All rows are made from the same 8 directions, up to rounding. Whole rows:
In the rows, 100 means zero.
0: 104  91  88 114  93 114 110 119  81  91  99 103  90 101  97 101 118 115
1: 110 123 115  89 129  85 141 106 115 106  80  89  31 114  79  76 118 127
2: 101 100  87 104 108 108  98 102  80  91  96 106 109  91  91  96 106 107
3:  81  66 107  99  99 103 112 105 133  82 133  82 157  89  80 165  76 118
4: 108  98 100  97  82  92 107 118  76  97 102  97 102  93 122 113 149 102
5:  70  67  46 163  65  76 111  47  70  96 148  90  82  93  54 120  99  90
6: 101 103 118 101  93 102  89  93 150 120 101 112  66 125  94  91  49  75
7:  81  85  89 122  86 102  81  80  88 108  98  92 112  96  94  90  84  88
8: 101 108 119  90 114 102 109  93 146 108 104  94  84 122 103  91  58 107
9: 129 130  95  77  99  99  83 102  90  97 110 130 109 104 146  90 111  79

The start of a row, then its end:
105 102 104  92 111 101 116  98 133  92 124 102 100 111 ->  97 118  75 111
 94  99  94 115  97  96 106  88  96 107  97  93  73 107 ->  91  83  98 102
110  83 108  87 111 127 116 166  83  74  79 107 122  79 ->  79 136 143 131
108 103  85 116  94 108  95 105  85 102  91 123  64 103 ->  81  85 104  87
 98 113  95  93 101  75 105  69  98 102 121  86 110 100 -> 123  98 105  99
113 114  79 101 125 118  94 101  90  87  95 133  88  98 -> 71 85 82 99
117 107 103  88 107 114 105 121 111  90 106 117 100 107 -> 109 108  97 107
109 116  86 103  99  88 105  88  78 101 104 105  78 102 -> 111  82 122  97
 89  84 107 126  79 101  96  97 126 121  92 102  50 118 -> 71 93 72 80
 95  93  98  91 125 111 102 109 104  83  97 103 131  82 ->  65 123  90 113
120  90 102 114  64 147  70 140 110 105  98 137  91 128 -> 140  87  73  80
127  94  87 103  96 142 105 154  85  75 103 135 100 105 -> 107 113 114 117
 83  78 119  96  92 113  74 118  95 105  73  87 147  83 -> 101 110 100  94
130 130 128  63 124  99 118 119 156 100 107 121  67 123 -> 108 105  79 102
105 102 125  85  89  96 106 115 119 109  99  87 102 111 -> 137 104 110 104
 92  98  98 123  83 107  90  86  96 119  90  89  74 121 -> 122  58  83  97
124 106 109  83 110 129 106 148  99  85  89 119 105 104 -> 117 103 114 119
 96  93  81 113  99  99 112  85  96  89 128  96 108 102 ->  98 111  93 114
 85  79 143 101  82 113 108 141  98 121  51  49  99 110 -> 142  77 132 131
106 118 134  67 115  83 107 113 116 111  74  87  91  97 -> 110  96 122 100
109 127 115  74 113  95  76  90 104 113  78 108 106 100 -> 124  71  91  79
105 138 110  75 143  76 116  69 117 108  89  90  71 107 ->  94  65  89 110
107 114 115  70 108  95  80 105  98 100  88 107 136  85 -> 119 106 109  83
 68  83 136 100  85  75 104 100  89 128  57  36 106  90 -> 117  85 142 111
101 120 121  77 123  82 111  94 112 109  82  85  87  99 ->  99  87 109 107
136 117  93  67 121 121 100 142  92  68 110 146 129  86 -> 104 131 119 104
133 113 115  74 106 117 111 135 145  87 123 132  93 120 -> 119 127  81 102
 99  88  86 110 123 123 118 116 102  78 103 107 100  96 ->  57 114  86 130
 91  83  76 123  69  89  87  93  53  99 105 102 112  79 ->  96 113 140  80
101  91 115  94  85 107  84 131  84 105  72 103 112  87 -> 107 107 130  88
 90  81 107 113  80 100 109 109 107 106 103  83  94 106 -> 105 110 106 107
 88  92 108 114 100 109  86  98 114 117  72 103  72 105 -> 65 81 71 84
117 109 102  92 115 124 105 126 110  91  93 120  87 110 ->  99  92  89 113
121 110 100  91  85 119  66 115 103 102 100 140 109 106 -> 126  97  85  65
 80  57  88 140  64 127  80 114  84 101  97  98 115  97 ->  87 110  89  93
 92  86 128  88  96 105 102 124 114 104  85  77 125  97 -> 115 114 108 113
119 127  86  90 117  93 110  92  86  93 106 116  80 103 -> 107  83 114 104
 77 100 144  74 107  62 103  90 120 123  69  55 112  84 ->  95 107 120  94
107 101 118  78 111 107 105 127 107  92  90  97 121  93 -> 108 115 114 113
 86  82 117 108  79 111  84 104 115 115  93  83 116 111 -> 124  94  78  95
119 108  98  97 110 133 104 124 104  90  99 114  96 119 -> 126  81  86 122
101  93  94 108  90  95 120  94 112  94 133  91  97 112 -> 113 117  97 114
 98  83  71 129  77 133  64 100  74  94 106 125 125 100 -> 107  90  75  82
103  90  75 124  78 109  91  96  84  94 120 118  98 103 -> 101 105  96  88
112 112 111  80 136 112 121 127 109  87  81 105  90  97 ->  77 100 106 128
 79  83 126  88  80  72  93  99  98 113  90  64 138  79 -> 114 128 133  88
 90  86 115 104  77  93  85 107 101 115  84  93  99  94 ->  97 108 110  77
108 126 112  63 120  53 120  60 158  97 151 101 107 103 ->  97 142  75  85
 85 100 137  92  91  85 104  86 140 127  94  59  94 122 -> 138  83  80 104
140 126  96  51 119  89 115 126 101  64 139 138 139  80 -> 115 161 139  99
